The first 7 rows are patterns. Each new row is the sum of 2 different patterns, raised or lowered, with some noise. Before adding, each is slid sideways (what falls off one end comes back at the other), maybe read backwards, and multiplied by a number that may be negative. Names go in the order of the patterns.
Known rows, each followed by the names of its patterns:
-2.015; 2.600; 2.199; -2.159; -1.007; 1.493; 2.370; -2.119; 1.379; -1.015; 0.689; 0.715; -1.597; 1.816; 1.557; -2.692; 0.476; 2.373; 0.165; 2.469; -0.234; 1.025; -2.347; 1.575; 1.687; 0.906; -2.326; 0.564; -0.595; 1.656; 0.065; -1.473; 0.893; 0.064 -> (5)
-1.340; -1.740; -0.239; -1.373; 1.599; 0.806; -1.048; -0.928; -2.236; 1.313; -2.002; -2.031; 1.540; 0.260; 2.192; 1.378; 0.765; -0.957; 0.174; 0.248; -2.368; 2.354; -0.788; 2.499; -2.437; 0.137; -0.559; -1.344; -1.809; 1.848; 2.462; -0.596; -1.329; 2.203 -> (0)
-0.716; 1.850; 0.235; -1.283; -2.610; 2.580; -1.335; -0.435; 0.444; -1.792; -2.295; 2.351; -2.081; 0.059; 1.248; 1.575; -1.340; 2.319; 0.793; 1.812; 0.787; -2.384; 1.303; 0.950; 0.604; -2.116; 0.703; 0.844; 2.289; 1.090; 1.264; -1.156; 1.126; -1.753 -> (1)
0.889; -2.306; -0.474; 1.267; -0.513; 0.980; 1.408; 1.105; 1.138; -0.105; 2.196; -1.045; 2.225; 0.799; 0.385; -2.124; 1.275; -2.295; 1.987; -2.020; 1.570; 2.667; -0.316; 0.798; -0.921; 0.364; 0.857; 1.663; 2.139; 0.483; 1.309; -0.808; -1.585; 0.811 -> (4)
0.336; -0.016; 1.858; 1.441; 2.077; -0.671; -1.717; -1.987; 0.428; 2.206; -1.786; 1.546; 0.359; 1.999; 0.814; 1.572; 1.945; 1.837; 0.433; 2.364; 2.521; 2.410; 1.472; 0.485; -0.805; -1.894; -1.136; 1.192; -1.528; 1.423; 1.445; 0.397; -1.885; -2.669 -> (3)
1.509; -0.754; 2.374; -1.019; -1.897; 2.698; 0.480; 1.670; 2.444; 1.878; 0.930; -1.648; -1.064; 1.023; -2.092; 1.490; -2.574; -1.594; 0.392; -1.924; -1.775; 0.143; 2.326; 1.342; 2.141; -2.221; 1.700; -1.480; -0.973; 2.177; -1.156; 0.335; -2.263; -1.719 -> (6)
2.611; 0.479; -0.168; -1.893; -2.331; 2.188; 2.146; -2.042; -0.742; 0.411; -1.793; -0.269; -0.197; -1.463; -0.539; 2.000; -2.239; 2.335; -0.725; 0.050; 1.414; 1.653; -0.508; -1.095; 1.406; 2.657; 1.952; 0.073; -1.486; -1.443; 0.746; -0.502; 2.188; -0.422 -> (2)

New rows, each followed by the names of its patterns:
2.259; 3.693; 0.602; 5.417; 2.208; 4.302; 0.605; 3.789; 2.346; 1.847; 2.456; 3.618; 5.209; 4.725; 6.850; 2.585; 1.255; 7.005; 1.182; 1.897; 2.371; 6.122; 7.109; 2.262; 4.019; 1.341; 1.272; 4.201; 3.423; 4.594; 7.551; 5.130; 0.053; 3.650 -> (0) (3)
0.029; -1.535; 1.364; -0.572; 2.309; 2.662; 1.500; -0.892; 4.414; 1.998; 0.000; 0.434; 5.255; 2.740; 0.227; 1.519; -1.188; 1.486; -0.303; 1.655; 2.552; 1.694; 2.104; -2.137; 1.743; 1.149; 1.400; 0.924; 1.382; 0.497; -1.596; -0.302; 1.031; -2.896 -> (0) (3)
-4.801; -2.597; 1.258; -5.225; -6.601; -2.183; -1.066; -4.730; -2.927; -3.566; -6.506; -1.210; -5.007; -2.046; -3.553; -2.233; -6.486; 1.838; -2.333; -3.370; -4.475; -2.021; -7.637; -0.962; 0.680; -3.907; -6.256; -0.582; -2.277; -4.497; -0.971; -5.813; -1.579; -7.109 -> (5) (1)
-3.015; -1.612; -2.273; -4.870; 0.267; -2.509; 1.233; -2.524; 1.127; 0.556; -2.311; 1.120; -1.021; 0.828; -1.054; 1.857; -0.321; -2.684; 0.569; -4.469; -2.361; -3.450; 0.853; 2.506; -0.610; -1.005; -4.055; -0.384; 0.178; -1.763; -2.603; 1.644; 0.202; -4.328 -> (0) (3)
-3.228; 2.094; -4.350; 1.503; -2.459; -1.352; 0.481; 1.600; 2.954; 2.116; -0.186; 3.609; -1.342; -0.017; 2.053; -1.459; -0.093; -4.680; -4.348; -0.188; -3.179; 2.277; -1.363; -2.521; -1.171; -5.716; 1.209; -0.361; 2.204; -0.027; -1.287; -3.105; -1.734; -4.006 -> (3) (6)
4.850; 2.981; 2.653; 2.884; 0.503; 0.435; -0.551; 4.756; 1.622; 0.935; 0.529; 3.520; -0.343; 0.144; 2.111; -0.968; 1.370; 5.312; -1.370; 2.963; 3.860; 3.942; 0.351; 1.895; 3.503; 3.143; 3.461; 0.913; 1.630; 3.219; 2.615; -1.596; 0.871; 4.199 -> (0) (1)
-1.570; 0.809; -1.690; 1.163; 3.265; -0.792; -0.019; 4.292; -0.745; -2.155; 2.767; 0.487; -1.544; -2.266; 1.820; -0.236; -0.462; 1.494; -1.928; 1.427; -1.064; 1.452; 1.307; 2.505; -3.193; 2.754; -2.697; -0.897; 0.369; 1.755; 0.552; -0.901; -0.448; 0.699 -> (5) (4)
3.051; 2.104; 1.744; -2.735; -0.248; 0.038; 1.696; 1.766; 2.056; 1.791; -0.736; -1.852; -2.909; -2.474; -3.071; 1.849; 0.928; -1.855; 1.167; 0.952; -0.610; -1.076; -2.293; 3.286; -1.323; 1.127; 3.468; 0.369; 2.464; -0.602; -2.407; -2.694; 1.951; 1.152 -> (0) (3)
2.510; -2.845; -0.958; 0.151; -0.662; -1.920; 4.392; -1.905; 4.484; -2.122; 0.579; 1.831; 1.514; 0.492; 0.555; 2.504; 3.111; 3.391; -1.161; -2.815; 0.217; -0.164; -0.683; 1.439; 0.878; 3.692; -0.602; -0.184; -2.864; -2.199; 4.696; 1.118; -2.130; 1.530 -> (0) (2)
0.226; -0.757; 2.448; -2.176; 0.193; 3.984; -1.760; -1.133; -0.625; -2.696; -2.575; -1.824; 0.881; 0.950; -2.759; 2.725; -3.056; 1.594; 1.088; 2.127; 0.594; 4.350; -1.900; 0.131; -2.413; -3.814; 2.202; -2.373; 2.800; 0.486; -2.062; -0.076; -1.531; 1.493 -> (4) (6)
-0.744; 2.782; 0.994; 3.243; 1.345; 0.067; 3.803; -0.054; 1.271; 1.102; 0.513; 1.160; 1.228; 3.286; 2.080; 4.000; 2.574; 0.665; 1.526; 2.386; 1.343; 1.197; 1.229; 1.065; 1.241; -1.841; 0.826; -1.214; 4.388; 0.422; 4.051; 1.914; 2.055; 0.801 -> (4) (6)
5.412; 4.254; 1.763; 5.401; 3.418; 3.286; -2.605; 2.498; -0.321; 1.358; -1.667; 2.474; 4.474; 0.491; 4.676; 0.831; 4.275; 0.217; -2.002; 1.981; 0.680; 3.497; 1.936; -0.233; -0.337; -2.074; -1.403; 0.285; 1.649; 5.298; 5.109; 2.835; 4.024; 1.472 -> (3) (6)
-1.400; -1.704; -1.607; -0.278; 1.381; 0.105; -2.816; -0.996; 1.553; 2.760; -2.044; 0.584; -3.032; -0.692; -2.546; -1.782; 0.444; 0.410; 1.800; -1.644; -2.846; 1.661; -0.956; 2.601; -1.505; 0.987; 1.342; -2.987; -0.912; 0.039; -3.946; -0.625; -2.163; -2.743 -> (4) (2)
0.866; 2.939; -0.060; 3.785; 1.180; -0.225; 2.561; 0.166; 3.354; 0.625; 1.959; 4.330; -1.978; -0.793; -2.225; -0.572; 1.602; 3.162; 0.246; 1.985; 4.862; -2.359; 2.697; -1.971; 3.997; 1.878; 0.625; 1.060; 0.778; -1.730; -1.469; -0.588; 3.686; -0.614 -> (0) (6)
1.259; 3.349; 2.525; -0.663; 1.079; 2.707; -0.012; 5.482; 2.555; 4.256; -1.113; 0.605; 1.863; -0.102; 2.813; 4.776; 1.626; 2.328; -1.399; 4.948; -1.795; 0.008; 1.859; 2.404; 1.530; 4.713; 0.550; 1.608; 0.897; 3.909; 1.059; -0.795; 3.431; 1.171 -> (0) (4)
-0.781; -5.145; -1.180; -0.317; -1.690; -4.903; 0.560; -7.049; -6.341; -1.258; -5.002; -5.232; -2.013; -4.808; -2.326; -4.057; -1.735; -5.896; -6.238; -0.099; -5.400; -2.608; 0.198; 1.104; -3.799; -3.838; -5.610; -2.177; -4.098; 0.152; -6.138; -0.246; -3.243; -2.400 -> (0) (1)
-0.309; -0.858; -0.538; 3.015; 0.018; -0.033; -0.059; 3.131; 1.798; 0.064; 0.627; 0.873; 1.919; -2.246; 2.704; -0.906; -0.381; -3.455; 0.887; 4.033; -0.586; 0.894; 1.550; -2.251; 0.939; 0.452; 0.596; 4.294; 2.746; 0.307; -1.677; -2.822; 2.793; -3.346 -> (0) (6)
-2.496; -3.298; 1.924; -1.473; -0.551; 1.568; -0.847; -0.309; -3.117; -0.226; -0.056; -0.677; 0.206; 0.513; -1.050; 1.001; -3.091; 1.363; -0.344; -0.713; -1.316; 0.371; 1.826; 1.898; 3.059; -1.043; -0.222; -0.031; 0.108; -3.994; 2.884; -4.187; -3.484; -0.156 -> (1) (6)
-1.736; 2.231; -1.564; -1.357; 0.911; 2.156; 0.751; -1.024; 0.267; 0.549; 4.374; -0.076; 1.813; -1.280; 0.243; -1.951; 1.062; 0.117; 3.517; 3.640; -0.124; 0.746; 1.722; 4.414; -0.389; 1.601; 1.051; 2.544; 1.096; 4.355; -1.666; 1.744; 0.699; -0.788 -> (1) (2)
3.070; -1.254; 3.778; 3.820; 0.889; -0.037; -0.016; 0.327; -1.090; 4.144; 1.835; 3.546; -1.390; 0.030; -1.774; 0.037; -0.276; 0.018; 2.172; 0.764; -2.071; 2.988; 0.142; -0.427; 0.770; -0.461; 3.902; -0.193; 0.955; 0.033; -1.455; -0.332; -0.620; -3.238 -> (0) (4)
-1.547; 1.041; -0.182; -1.459; 2.736; -0.460; -2.171; -0.732; 0.748; -1.968; -2.075; 0.740; -3.747; -2.831; -4.149; -1.314; 0.054; -0.526; -0.217; -1.977; 2.762; -0.744; -0.554; -2.924; -3.466; -1.398; -0.329; -0.556; 1.850; -2.081; -0.976; -0.808; -1.669; 0.662 -> (0) (1)
1.830; 3.479; 4.637; 2.863; 3.801; 1.290; 4.218; 3.834; 6.605; 4.248; 4.078; 6.110; 4.632; 2.469; 2.913; 3.594; 0.978; 3.464; 4.656; 5.262; 6.184; 4.825; 3.725; 3.092; 5.302; 4.641; 4.042; 6.860; 5.138; 3.749; 0.668; 3.031; 0.158; 3.838 -> (4) (3)
4.969; 4.838; 1.602; 5.745; 2.141; 3.657; 7.586; 2.478; 0.334; 8.099; 0.994; 4.077; 4.356; 1.102; 4.637; 2.482; 3.653; 3.519; 3.838; 0.325; 1.201; 6.584; 5.190; 2.927; 5.628; 1.814; 3.043; 2.126; 2.545; 6.388; 4.666; 4.585; 0.712; 4.165 -> (5) (2)
-0.802; -2.301; -1.101; 1.097; -1.404; 0.067; -0.724; -2.404; 2.124; 0.985; 3.137; 0.395; -1.662; 1.964; -1.687; 0.202; 0.765; -1.016; -3.051; -0.315; -3.136; -3.845; -1.723; 1.111; -1.193; -1.427; 0.445; -3.408; 3.769; 2.775; -2.876; -0.053; 0.781; -0.614 -> (6) (2)
-2.574; -0.477; 1.350; -1.597; -1.334; 3.394; -2.785; -2.467; 2.030; -0.143; -2.411; 1.788; -3.410; -2.844; -1.053; 1.404; -0.492; -2.538; 1.040; -3.185; 0.017; 2.043; 0.011; 2.120; -1.021; 0.234; 0.013; -0.284; -0.886; -1.289; -0.746; 1.524; -0.923; 0.869 -> (1) (4)
0.111; 1.834; -2.104; -1.001; 3.670; 2.266; -0.047; -1.544; 1.152; -1.860; 3.919; 1.545; 2.396; -1.964; 1.432; -1.668; 0.778; 0.472; 0.277; 2.668; 1.169; -2.112; 1.524; 2.847; -0.268; -0.758; 0.808; 4.150; -3.166; 3.148; -1.534; -0.317; 0.433; -0.824 -> (5) (2)
-2.858; -0.428; 1.985; -2.619; -1.379; 1.287; 0.307; 2.142; 1.016; 2.349; -2.238; 1.246; 0.424; 1.234; -3.056; 2.315; -0.125; -0.053; 1.319; -3.599; 1.478; -2.124; -2.037; 2.733; 3.068; -3.050; 0.400; 0.696; 2.319; -1.668; 1.820; -0.777; -0.212; 0.931 -> (5) (4)
0.282; -0.057; -1.535; 2.168; 3.578; 0.930; 0.983; 0.992; 2.443; 1.764; 0.557; 1.906; 1.520; 4.138; 0.765; -0.377; 2.294; 2.840; 0.673; -1.248; 2.026; 1.527; -1.873; 2.474; -0.971; -2.386; 2.734; -0.997; -0.920; 2.787; 1.219; -2.382; 5.242; 4.282 -> (1) (2)
1.196; -0.413; 3.285; -0.927; 0.206; 4.549; 1.291; -2.320; -2.782; 0.617; 1.976; -0.972; 1.371; -0.881; 2.367; -1.090; -0.922; 0.080; 4.058; -2.553; 1.529; 3.811; 1.601; 1.308; -2.158; 2.204; -0.399; -0.015; 2.875; 2.459; -1.890; 1.641; -1.515; 0.978 -> (5) (0)
-2.378; 1.951; 1.935; -3.388; -0.461; -0.500; 3.013; 3.539; -0.389; -0.663; -3.223; 0.862; 0.469; -0.352; 0.590; 0.126; -1.574; -2.293; -2.512; -1.312; 2.419; 0.924; -0.593; 1.262; -1.377; -0.674; -1.726; 0.351; 0.063; -1.421; -0.198; -4.372; 0.016; -1.903 -> (6) (2)
0.552; 2.653; 1.496; 0.307; 0.059; -3.373; -0.965; 0.220; 0.400; 2.985; 0.854; 0.526; -0.758; -2.052; -3.225; 1.353; 2.488; 3.934; -1.736; -0.920; 3.504; -2.812; -0.860; -3.618; -1.318; -2.533; -0.894; -1.671; -0.707; -0.683; -4.222; -1.961; -3.329; 1.568 -> (0) (3)
-2.732; 1.531; 1.461; 1.870; 0.098; 1.795; -2.738; 4.369; -3.243; -0.043; 0.895; 2.185; -2.311; -2.014; 3.135; -0.179; 0.618; 4.450; -0.130; -1.439; 3.607; 1.853; 2.157; -0.360; -2.722; -2.285; 2.813; -0.311; 2.094; -1.993; 1.024; -4.138; -0.997; 6.209 -> (5) (4)
-4.331; -1.372; -3.155; 1.841; -1.035; -2.098; 0.518; -0.979; -0.412; -0.422; -3.110; -2.260; 0.917; 0.250; 0.299; -0.393; -1.394; -2.084; -4.040; 2.734; -2.584; 1.989; -1.523; -0.582; -0.905; -2.665; -1.726; -0.900; -0.562; -0.745; -0.726; -4.092; -3.173; -0.040 -> (0) (3)
0.473; -2.735; 3.216; -0.663; -2.332; -0.793; -2.455; -0.521; -1.308; -0.956; -1.838; 3.934; -0.518; 0.281; 0.694; -0.153; 1.041; 3.270; -2.162; 3.882; 1.113; 0.681; -2.494; 0.181; 1.808; 0.420; 3.513; 0.073; -1.585; -2.492; 1.377; 0.817; 1.974; -0.519 -> (1) (2)
-4.009; -2.484; 0.225; -2.298; -1.048; -0.265; 0.615; -0.497; -0.763; 0.237; 0.608; -0.399; 0.103; 1.563; -0.921; 0.924; -4.345; 0.075; -3.016; 1.024; 1.272; 1.544; 2.598; -1.599; -1.126; -0.234; 2.275; -0.061; 0.727; 2.400; -0.515; -1.941; -0.689; -1.547 -> (4) (3)
-4.096; -4.779; -4.270; -4.679; -1.337; -1.073; -2.806; -1.269; -1.059; -3.891; -3.999; -1.838; -2.720; -0.853; -2.090; 0.230; -4.170; -1.782; -3.116; -3.830; -5.002; 0.034; -2.299; -2.372; -3.379; -1.120; -3.694; -2.621; -3.973; 0.982; -3.347; -3.242; -0.896; -2.351 -> (0) (4)
-0.442; -0.601; -3.455; -3.672; -0.720; -1.689; -4.614; 0.297; -4.868; 0.027; -2.699; -2.019; -1.173; -1.733; -6.031; -0.859; -1.513; -1.994; -0.840; -3.055; -2.419; -4.555; -0.250; -1.602; -1.449; -2.315; -2.279; -2.913; 1.001; -1.489; -4.569; -1.634; -4.193; -5.670 -> (5) (4)
1.692; -1.209; 0.142; 1.615; -1.404; -0.932; 2.053; 0.157; 3.121; 1.317; 0.144; 1.383; 2.470; -0.581; -1.896; 2.469; 0.485; 5.018; -1.592; 2.559; 0.489; 0.340; -2.005; 0.904; 2.688; 1.466; 1.783; 3.761; -1.340; -1.572; 2.050; 0.360; 2.121; 1.147 -> (0) (2)
-0.771; 0.978; 2.086; -2.284; 3.489; 2.906; -2.095; -0.366; 2.708; 1.680; 1.638; 1.021; 0.236; -2.310; -0.114; 1.072; 1.053; 0.889; 0.151; -1.105; 0.492; 2.824; -1.438; -0.505; -0.098; -3.042; 3.903; 0.898; -2.442; -0.250; 3.496; 0.538; 0.431; 2.616 -> (5) (1)
-1.257; 3.024; 0.003; 1.592; 1.560; 3.068; 1.558; 0.280; -1.845; 0.953; 2.414; -2.204; 0.227; 3.542; -1.800; -0.025; 3.439; 2.955; 0.471; -1.062; 4.252; -1.212; 3.367; 1.431; 0.499; -0.034; 0.574; -2.169; 4.900; -1.876; 0.138; 2.999; -1.451; 1.562 -> (5) (4)
-3.344; -7.454; -3.943; -0.602; -3.473; -6.352; -0.610; -4.258; -3.428; -1.422; -3.959; -0.898; -6.434; -3.952; -3.276; -4.396; -4.898; -5.729; -3.944; -4.342; -3.758; -2.406; -2.650; -3.601; -2.718; -3.838; -2.247; -3.915; -5.327; -3.068; -0.836; -6.707; -2.390; -8.134 -> (5) (4)
0.593; 1.057; -1.526; 3.371; -0.119; -3.140; 0.960; -1.006; 2.886; -2.375; 0.039; -1.781; 0.494; -3.447; 2.030; 1.056; 2.318; -0.027; -1.239; 2.202; -2.585; 0.253; -2.295; -2.884; -1.247; -1.242; -3.430; -0.780; -1.528; -2.636; -0.672; -0.084; -0.233; 0.646 -> (4) (3)
-2.150; -0.562; -0.289; -2.146; 1.851; -3.063; -0.808; -4.771; -0.166; 2.378; -0.860; -3.766; -1.226; 0.540; -0.110; -1.885; -4.652; -1.200; -1.987; -1.689; 0.954; 3.202; -1.990; -3.081; -0.151; 2.578; -0.342; -1.933; -0.723; -0.006; -1.229; -1.033; 2.725; -2.023 -> (5) (1)
0.829; 2.814; -1.286; 3.570; 3.906; -0.486; 0.389; -2.871; 0.902; 1.481; 1.408; 0.532; 0.472; -1.966; -1.563; -4.313; 2.440; 2.818; -4.029; 2.589; -0.817; 3.613; 2.911; 1.200; 3.474; 0.199; 1.316; 3.950; 0.778; 4.182; 0.223; -0.481; -2.762; -1.968 -> (3) (6)
-0.423; 4.928; -0.290; 4.758; 0.318; 0.405; 2.603; -0.731; 2.659; 3.447; 2.478; -0.201; 0.486; -1.982; -1.327; 0.118; 0.151; 1.255; -2.129; 2.259; 1.240; 0.781; 2.480; -0.925; 0.616; 1.262; 0.718; 1.127; 1.311; 4.224; -2.488; -1.349; -1.257; 0.800 -> (0) (6)
-2.997; -1.542; -1.074; -2.237; -1.895; -3.443; -2.497; 1.175; -2.977; -3.348; -3.197; 0.164; -1.458; 0.076; -0.327; -0.221; -2.700; 1.833; -2.783; -0.635; -0.178; -0.663; 1.401; -0.292; 1.787; -3.368; -0.489; -2.291; -0.193; 2.189; 2.969; -2.197; -0.865; 1.775 -> (1) (3)
-2.126; -4.237; -0.882; -2.598; 0.914; -3.515; -2.185; -2.721; -2.246; -3.854; 1.338; 0.313; 0.758; -3.523; 0.492; 0.132; 0.239; 0.348; -3.701; -0.439; -1.540; -1.191; -1.255; 0.401; 2.266; -2.315; -3.351; -0.816; 1.078; 0.050; 1.926; 2.395; -0.327; -0.428 -> (0) (3)
3.031; 3.160; 1.431; 4.683; 0.540; -2.655; 1.643; 4.568; 2.287; 3.676; 1.845; 3.918; 0.320; 3.260; -1.785; 5.785; -0.393; 1.920; 2.501; -0.062; -1.005; 0.168; 2.742; -0.396; 1.373; 2.192; 0.589; 4.860; 3.742; 2.181; 1.121; -1.086; 3.324; 0.195 -> (0) (2)
0.627; 2.034; -1.572; -2.758; 2.226; -1.058; -0.219; 1.586; -1.690; -1.771; 4.262; -1.419; -1.137; -0.456; 3.449; -2.731; -0.740; 0.099; -2.665; 1.511; 1.038; 0.168; 0.938; -0.007; -3.433; 1.932; 2.745; -0.390; -3.888; -0.248; 1.606; 2.392; 1.672; 0.203 -> (1) (2)
